The same things were measured in two ways. Each way mixes the same 12 hidden numbers, adds some noise and spreads widely along 8 directions of its own, which tell nothing about the thing.
Some things both ways: the first way, then the second way.
[ 15 -11 -10  13  28   5  11  22   8  18  -4   0  -7  12  -3  -5  10  -6
  11 -35  -1   2  -3   6 -31]
[  6   8  -4  -2 -26 -13  20  -2  -8   3  15  14 -12   3  12  -3   7  29
   9 -22 -12   6 -22]

[-13   4 -12 -11  -1   6  28  22  -6  29   9  -2 -13 -19  10  -3  34  37
 -11  20  23  18  -9  12   9]
[  0 -10   0  -5   4   9  -8 -18  15  10 -17   1  21  11 -13  -6  -7  -8
  -1  19   4   6   9]

[ 24  12   3   5   1  -2 -18  -4 -10 -17  -3   3   4  10 -16   4 -16 -16
   7 -13   9   0 -12  15  -5]
[-13  -4   0  20  -1 -17   9   3  -2   0  -4  -2 -32   3  21 -16  36 -20
   9 -11   5  10   4]

[-12 -24  -6  26   6  -5   5   5   5   4  -7  20  -9 -13 -13  14 -17  -7
   0 -33  -9 -35   3 -13  10]
[-12  12 -13  -6 -24 -13 -27 -31 -17 -23  14  -6 -16 -10  42  12  -7  14
 -21  -7  -8   7   1]

[ 38   4  -1   8  11  29   4  -9  -1  -2  -4  -3  -2  26   3  -2 -12 -30
   4 -21   5  17  -1  24 -30]
[-12  10   8 -23 -31   3  -4 -19  -6  -6  15  14  -1  -3  -5  21 -18  37
 -20  -3 -10   1 -15]

[ 24 -12  -9 -29  12  16  10  10  -4  32 -19 -21 -29  18 -10  20  16 -35
  -3  -4 -10  15  -7 -13  -8]
[-14 -10  -9  11  16  14 -10  -4   8   1 -18   4   2   7  -2   0  -1 -11
 -10  18  -4   1  18]

[ 19  -6   2  24  15   8 -15  -8   6  -8   0  14 -11   4   4  23 -21 -11
   5 -13  -7 -22   5  -7   1]
[  5 -21  -1 -17  10 -13 -16 -32  17  11 -16  11  -6  11  -3  10 -20 -19
 -14  19   3 -23   0]

[-10 -15  -7  34 -15  49  29 -19  -1   1  21  -3  15   7   7 -19   3  24
   9  12  44   0  -8  16 -29]
[ -8  15   3   0 -15  13  13  12 -24   3  17   0  -7 -13 -10   0  13  19
  16 -21  -2   8  -5]

[-28 -48 -42 -20   9   9  16 -43  43  45  14  -1  -4  11  -2   5   8 -31
   8   4 -24  -7   5 -19  20]
[-14  -2  31 -13  -4 -10  11  -2  -9   1   8   5 -15 -16  -5  24  -3  14
   8  -7  17 -11 -21]

[ 17  31  11  -8 -16  -4 -27  -5 -17 -17   0  12  -3  -6  -1  24  -5   1
  -8  11  -9   1 -10  -5  13]
[ -7 -16  -9  -5  20   4 -32  16  -5  -9  -2  -6  12  10   9  -4  -7 -20
  -1  10  -3  -5  19]

[  3   0   6   3 -10  14   4  12 -16   3  -3  -5  -1 -24   9   4   1  12
  11  14  25   6   1 -10  17]
[-18  10   2  26 -14  -9  19 -34  -3   1   5   8 -40 -14  28   8  10  23
   8 -23  16  -3 -19]

[ -9  21  -1  -9 -31 -23  -5  20 -13  -6 -35  10 -12 -11   8   9   2 -11
  -7 -26 -20 -12   8 -15  23]
[  9 -15  -5  15  17  34  -5  21  -5  15  -3  -1   1   8 -12  14 -22   4
  -4  19 -17 -14 -15]

[-22   8 -25   0   6 -17   8   6   9  21  -3  17  -2  -2   7 -13  20  22
   6 -29 -23  -3  21   7  -2]
[ 14  -6  10   3   0 -10  19   4  -3  17  -2  13  -6  11  -5 -25  -1  -8
  24 -10   7  -6 -17]

[ 25   7  11  13  -2  17 -13  -6   4   2  -9   7  -8  21  11  11  -1 -21
   9  -4   6  -9   4   0  -4]
[  7 -18  -3  11  32   6  -6  31  -8  18  -9  -6  14  14   2  -5  -5 -14
  20   2  12 -11   6]

[18 -4  9 -3  6 10  0  3 -1  4 -3 -6 -4 11  1  5  0 -9 -2 -1 -3  1  3 -7
 -8]
[ 13 -33   6  23  27  23   6  -5   7  20 -15  18  -7  -7  -8   1   8 -20
  10   8  18 -10  -4]

[-12   1  -4   6 -14  11  12 -15   5 -10  11   2  17   4  -2 -14  -2  16
   1  15  29  -3 -13  17  -6]
[ 15 -16  -1   4   8  13  12   6  22  36  -6  12  -4  16 -25   7  10   4
  12  -7  -1 -20  -8]

[  2  17  -3 -19  -1   5   3 -13  -3   1  12  -5   1   0   1  -4   5  14
   0  23  -2  12   3   9  -2]
[-19  -7   5  15  16   8  -9  32 -31  -3  -1   4  -6   0   9  -4   2 -13
   3  -3   5  -1  15]

[ 10  -8   1 -21  25 -14   8  12   3  14  -2  10   0 -11 -12   7  -1  -2
  -8 -13  -9   4   5  -3  11]
[ 12  11  -4   3 -18  23   6  20   2   2   9   0  21  11   0   5   5  31
   4 -18  -2   4  -3]

[ 19   1   1 -10  20   1 -13  -3  13   6   0  -5   3  22   0  -3   6  -5
   7   6 -12  11   1  -3 -13]
[ -3  19  16 -17 -20   1  26   6  -9  -5  12  -6   5 -23 -34  25   6  20
  -4   0  -5  13 -13]

[ 54   5  24  -9  12  14  -2   9 -15 -16 -16 -14   8  12  -3   6 -18 -29
   1 -20  -1  23  -4  -2 -20]
[  7 -30  -4  17  37  37   4  24   2  28   6  14  -6  12 -13   7 -11  13
  32 -11   7 -24 -12]

[-12  -9  -1  11  -7  11  32  33 -17   0   2   1   1 -20  -2  -5   0  14
 -13 -23  23   1  -4   6  -6]
[ -4 -32  12  25  34  26  -4   9 -15  25  -2   5 -21  -6  -3   5  -8  -6
  23   5  10 -21  -9]

[ 15  16  28  12   8   7 -18 -11   4 -20  -2 -11   0  35  -6 -14 -13 -19
  11   5   6 -10  13  27 -26]
[ 16 -23  -4  -6  33  -9   5  16  12  14 -12  18  13   6   0  -2  -3  -6
  19  -1   6 -13   1]

[-12   0   5   2 -20   8   6  -3 -14  -9 -19  -1   0   2 -12   3 -14 -30
  -8 -27  -1  -5   5  13   0]
[  2 -25 -10  37  31  46   1   5  13  26  -2  16 -15  -1  -5 -18   1   3
  20  -3   5 -19 -10]

[ 15 -29  38  28   1  23   1   4  -2  -2  22   7  10 -16  -9   2 -34  -7
   7  10  21 -22   8 -20  27]
[ -1 -10 -11   3  27 -31 -19  13 -21   6 -12 -22  18  18  29   0  -3 -23
  27  12   0  24   7]

[  8   9  19 -18  17 -12  -8  10  -8 -11   1   7  23 -10 -15   4   0  15
 -14   6   7  18 -12  11   0]
[-15  30 -33  14 -41  13  19  23   1  -7  19  -5  13  16 -13   4   8  35
 -13  -8 -38  13 -10]

[ 42   8  12   3  33  -4 -13   7   5  -6  -9  10 -17  -2   4  27 -16 -14
   4  -9 -11  -9   0  -6  -5]
[ -4   0  -5   5  -3  21 -35  -3 -23 -18   5  -5   4 -10  27  14 -12   6
 -37   2   9  -2  22]

[-16   7  -7   9  -3   7   5  -1   8   9  25 -10  -8   0  15  -1  20  19
   4  22  11  -4 -13   5  -8]
[  8   4  22 -27  -6 -19  24 -10  18   3   3  14   2 -19 -23   8   6  14
   0  -3   5   5 -14]

[  3 -11  -9 -14 -17  -1   0 -19   6  -4  -8  -4  15  11  -1  -7  -9 -16
  -2  -3  -5   6   0 -11  14]
[-10  -2  -5  24   8   1 -16  25 -21  -9  12 -12 -12   9  32  -1   2  -3
   7 -11  -4   7   4]

[  9  12  12   5 -33  25  12  10 -30 -13  -2  -4   6  -5   0  -1  -6  -2
  -7  -3  27   7  -8   7  -1]
[ -5   8 -19   8 -10   9 -21  -4   8  -2  -5  -9  11  18   6 -10  -4  -2
 -20  16 -26  14  11]

[ -8  10  19  22  10  -3   2   3  -6 -37  11   6  23   2  -6 -15 -17  30
 -24  -3  31   4  -3  50 -18]
[-14   1 -10  13  -5 -17  12  -8   8   0  -4   1  -3   4 -18 -19   7 -21
  -8  14  -9  13   4]

[-26 -30 -22   8 -11  10   8 -14   3  22  17   7   3   3 -12   0   2   5
  -8  -6   1 -10   8  -6  22]
[ -3  21   3  10 -21   0   9   1   4 -15   4  -7   3  -3  12 -21  29   2
  17 -15   0  34   2]

[ 30  16   6 -18  -2  21   0   6  -4  20  -2 -26 -10  22  14  -2  28 -11
  14  21   8  27 -12  -3 -17]
[ -3  -3  10  -1   8 -10  21  -4  12  10   4  17 -11  -7   0   9   6  22
  18 -19  15  -2 -13]

Other things, the second way, with their names:
(152): [ -9  -4  11   6  22  -4  23 -13  12   1  -1 -10 -22 -17 -12  -5  -1 -10
  24  -3  30 -23 -12]
(412): [ -1 -23   8   7  25  41 -25   3   0   6 -10  16   7  -2  -2   8 -11  -3
 -16   9  13 -10  17]
(231): [ -6   9 -14  29  -3  20  -3  46 -22  -9   1  -7   8  12  18 -22   1   1
  -1  -2 -17   2   6]
(359): [  2 -17 -13  34  21  22  -1  36  -8  15  -1  30  -1  14   8 -35  -7   0
   4  -3 -18  -2  -1]
(377): [ 16  -2  -4  -5  -3  26 -12 -28  23   3  -6   4   8 -11 -16   1  -4   0
 -21  10   0  -7   8]
(13): [ 20  11   5 -14 -11   3  18  -5  -1  12  24  -4   7 -16  -3  18  20  40
  29 -38  20  14 -13]
(176): [-15  -6  -3  -8   2 -22 -27  19 -23 -25  11   0  -9  10  44  -3  -7  -3
  -2 -10  -9  -1  14]
(178): [ 12 -34 -11  -3  20 -13 -14 -16  29  20 -13  17   0  28  11   5 -18  -9
  11   6   0 -33  -6]
(296): [ 20   2 -30   9 -12   2 -16 -14  15  -2 -16   2  26  17  14 -40   5 -20
 -20  16 -19  19  18]
(505): [  9 -12 -27  -6  22   4 -28 -11  17  10 -12 -13  18  25  10  -6  -5 -15
  12   6   2  -6  19]
(479): [ -8  -5  24  -2  14   2  14   9 -13 -17  18  10 -28 -41  10   6  28   8
  32 -30  20   3  -4]
(301): [ -7  -2   3 -20   4  12 -10  -5   2  -7  15   9  -3 -12   1  37 -26  36
 -11  -7   3 -29 -11]
(525): [-16 -13   4  30  14  36 -14  -9 -22   5   2   2 -11 -19  10   8  -7   7
   0  -1  20 -11   9]
(26): [  0 -17  -2  35  21  30  -3  20   0   9  -1   5  -4   3   4  -4  13  -6
   5  -6   8   6   8]
(555): [ -3  21  10  -1 -29  -9  18  17 -14   1  10  -7  10  -1  -6   1  17  17
  10 -13  -4  21 -12]
(546): [  0   0   1  13   8 -12  -3 -11   0  -9  -3  -6  -8 -18  23 -23  15 -19
   5  -4  20   1   5]
(97): [ 20  -4  10 -12  18  14 -15 -17  33   6 -13  -7  21   6 -15 -29 -19 -15
   0  14  17  -5   9]
(210): [ -2   5  -8   2   3  -5  -2   3  -2  -2  -5 -18  -3   6  -2  -9   2 -17
  -3  12  -8   6   5]
(446): [-16   3   1 -15   0  -6 -16   9 -13 -19  -2  -6   8   5  14   9 -14   0
   0  12 -11   5   2]
(249): [  4 -23  -2  -1  26  31  -7  14   7  26  -3  17 -10  20 -13  19 -21  14
   3  -1  -1 -31 -10]
(121): [-20  13  11  19  -3   4  -2  14 -39   5  -2 -28 -10  -6   4  -6  -1  -8
  -6  17   0  21  -4]
(484): [-20  -3  -9  -2   4 -19   6  21  12  -9 -17   5   5  30  -2   1   4 -15
  -6  13 -16   8  10]
(39): [-13   9 -21  -4   8   9  -7   9 -11  -9  -4 -10  -2  11  -8   5 -10 -10
 -12  14 -19   4  12]
(96): [ -6   6   3  -4  10   5   4   4  11  -3  -7 -14  10   2 -15   7  -6  -3
   1   8   9  -3   6]
(226): [  9 -14  13  16  26 -10  12  23  11  25  -5 -13   0  18  -7 -10   8 -13
  34 -11  22  -8   0]
(48): [ -4  14  11  33  -7  38  -3  28 -10  -9  13  -4  -6 -18   7 -23  17  12
 -17  -7  -4  24   7]
(221): [ 35  -6 -22  -7  -7   0  -9  -9  20   5 -12   8  37  19  13 -22   8   1
   6   2 -11  17  10]
(57): [-13   2 -15  22   0   6  -9   3 -18  -5  -4 -20  -1  -2  15   3   8 -11
  -7  18  -8  19   4]
(177): [  2  -9  -5  16  16  -9 -32  -6   8 -18  -7  -7  12   5  47  -9 -10 -11
  -4   5  11   7  13]
(180): [ -2  16   5  -9 -15  -5   9  -5  -7 -17  13  -4   6 -23   3   5   3  21
   6 -10  -1  11  -3]
(305): [  1   2   5  -9  -3   8 -15 -16  -9  -5   1 -21  10 -15  -7   6  -4  -9
 -10  19   6  11   2]
(132): [ 17 -28   6   3  10  -6  -3  10  -5   7  -1  23  15  -2  21   9   0   6
  23 -10   9 -12 -10]
(207): [-13 -10  19 -23   5 -38 -10 -20   5  -9  -8   5 -12   0   8  25  -7 -12
 -11   5  14 -11   6]
(408): [  4  -2  18  -6   8  21  10  -4   0  -2   5  -9 -12 -23 -15  14   4   0
  14  -5  22 -19 -10]
(321): [ -1   5  -7  15   8  30 -32 -17  -6   4  -7 -17  11  -9 -13  11 -22 -16
 -39  29  -4   1  19]
(347): [  4  13  14 -22  -3   7 -12 -11  10 -11   5 -18  15 -27  -9   7   8   8
 -14   6   9  18  12]
(100): [ -7 -12  16 -18  11  -3   3 -24   5 -16   7  13 -18 -30   3  23  -6   9
   5  -5  17 -16  -9]
(123): [ -3  -8   9 -13  15 -14 -11  -1   6 -15  -8  -1   9  -9  -8  -6 -19 -27
  -9  21   0 -15  10]
(329): [  1 -14 -16  32  22 -13  -3  16  22  10 -11  14 -10  21  15 -21  10 -22
 -15   2 -10   4  10]
(559): [-11  17  -6 -32 -20 -13   0 -12   6 -18  14  -7   2  -3  -9  23 -15  23
  -8   0 -15  -5  -9]
(363): [  5 -31  12   7  32 -19  -5 -20  15  15 -20  15 -14   1   7 -17  -1 -35
   9   8  26 -19   7]
(2): [-19   1   2   9   8 -20  -3  15 -20 -15   6   6  -6   0  30 -10   1   1
  18 -16   4  10   7]
(373): [  2 -19  -1  16  19  26 -36   2  -5  -4 -13 -12   7  -1  25 -18   5 -27
   3  16   8   4  17]
(409): [ 16 -20   8 -10  24 -10  -9  -8   8  18 -16   6   6   2   2  -8  -5 -18
  11   5  16 -16   8]
(563): [-13   1   2   5   4   5   6  -1 -12  -2   0  -6  -3  -8   0  21  -1   5
   9   1  11  -5  -9]
(59): [  9 -13   0 -34  14  17 -12  -5  22   2  -7   3  31  10 -13  37 -21  20
  10  10   4 -14  -5]
(507): [ 11 -17  -3  -5  13  22 -28 -41  14  14  -6  14  -2  -5   4  -3 -15   1
  -6   6   8  -9   7]

Some of these things the first way, each followed by its name:
[-21  13   0 -19  -6  -7   8  -7   2   0   4  -2   3 -17  -4 -13   0  12
   9  23   0   0   7   5  11] -> (409)
[ 16 -10 -12   1   0  21  -3  13  -8  28  14   1 -14  -1   2  21  15  -8
   5  -4   1   3  -8 -24   6] -> (373)
[  0 -18  -8  -5  15   5  13  -9  17  14  11  -1  14  -8   1 -21 -12 -13
  16  -5   4  11  11   9   8] -> (121)
[  8   1  28  15   5  -3  -4   3  -9 -14   7  13  12 -16 -15   0 -18  20
   4   7  17 -15   0   1  13] -> (505)
[-33  -6  -9 -18   2  -4  18  -5   5   3   1   0   4 -34   3  -7  -2  28
  -9  35  18  12   3  12  27] -> (525)
[ 16  -9   4  31  10   4 -13 -13   5 -11  -1   4 -11   1   8  20 -13  10
   9  -1  -2 -26   2 -17   2] -> (39)
[ 18  24  12 -31   5 -10  -7  20 -10   9   6  -9  -3  -9  -8   4  15  -1
   8  13 -11  17 -16 -10   1] -> (347)
[ -4   0   9 -16 -26   8  13  12 -17   3   5 -13   4 -14   9   1   8   7
 -12  17  17   9   0 -15  23] -> (177)
[-13 -21   1   4  14 -10 -13 -50  22 -34  13  -3  42   2 -10 -30 -40  11
  12  18   7  -5  20  15   9] -> (408)
[ -5   1  -3  14   7   0  -2   4   8   4   1   4 -16  -2  12  18  10   9
   0   2   3 -17  -5  -4   0] -> (301)
[ -6   0   8  -4   8  -2   1   4   2   9  -6   1   3  16 -17  -8   6 -16
   7 -25 -14  -9  13   6 -16] -> (546)
[-11   3 -10  11  31 -17 -22 -10  24   2   4  13  -8  13  -8  -8 -10   8
  10  -2 -19  -9  17  24   0] -> (507)
[-15  12  23 -18 -16 -15   6   7 -12 -19 -14  16   9 -24 -11   4 -22   4
 -16  -5 -19 -12  20 -12  27] -> (321)
[ -3  -2   1  -3 -13   0   1 -28   7 -11 -22  -4   6  20  -1 -10 -14 -20
  -2  -1   9  -6  11  20   8] -> (96)
[  6  10   0  -8 -25   8  -1  -6  -1   0 -10 -12 -13  31   5  17  11 -35
  -9  -9  -7  -8 -13  -5  -8] -> (329)
[ -1  34  -1  -5 -34 -10  15   1 -14  -6 -20   4  -9   0   5  -5   7  -1
  -3 -20  -4  -8   0  12   0] -> (249)
[-10 -22  -9   7  21 -24  -2  -8   9   4   5  12 -20   5 -21  24 -14 -11
 -24 -21 -13 -32   6  11  22] -> (484)
[-17  -8 -16  -8  26 -28  -9   1  21  19 -13  -1 -16  29 -18  -2  15 -10
  -1 -26 -39 -14  13   5 -11] -> (100)
[-39   6 -15 -11 -47  14   9 -14 -14  -7  -2  -8  -2 -16  18  14  10  14
 -14  26   7  -3  -2 -16  17] -> (123)
[ -7 -18 -13  17   4  21  -5 -14  15  20  25  18   2   0   8  11   2   4
   4  12  13  -8  -1  -2  14] -> (555)
[-25  -8  -5   8  15 -20  -9 -24  21 -15   4  -4  24  -6  11 -18  -4  31
  10  17  16  -3   8  19  11] -> (152)
[  2  -2  12 -11  33 -27 -11  24  10  13  12   7   8 -12 -13  -7  10  24
   4   9  -5   4  -2  -2  11] -> (57)
[ -4  -9  -6  18 -21  21  15  14 -20  13  11   1 -17 -14   4  18   7   9
  -9  -8  13 -13  -1 -17  11] -> (446)
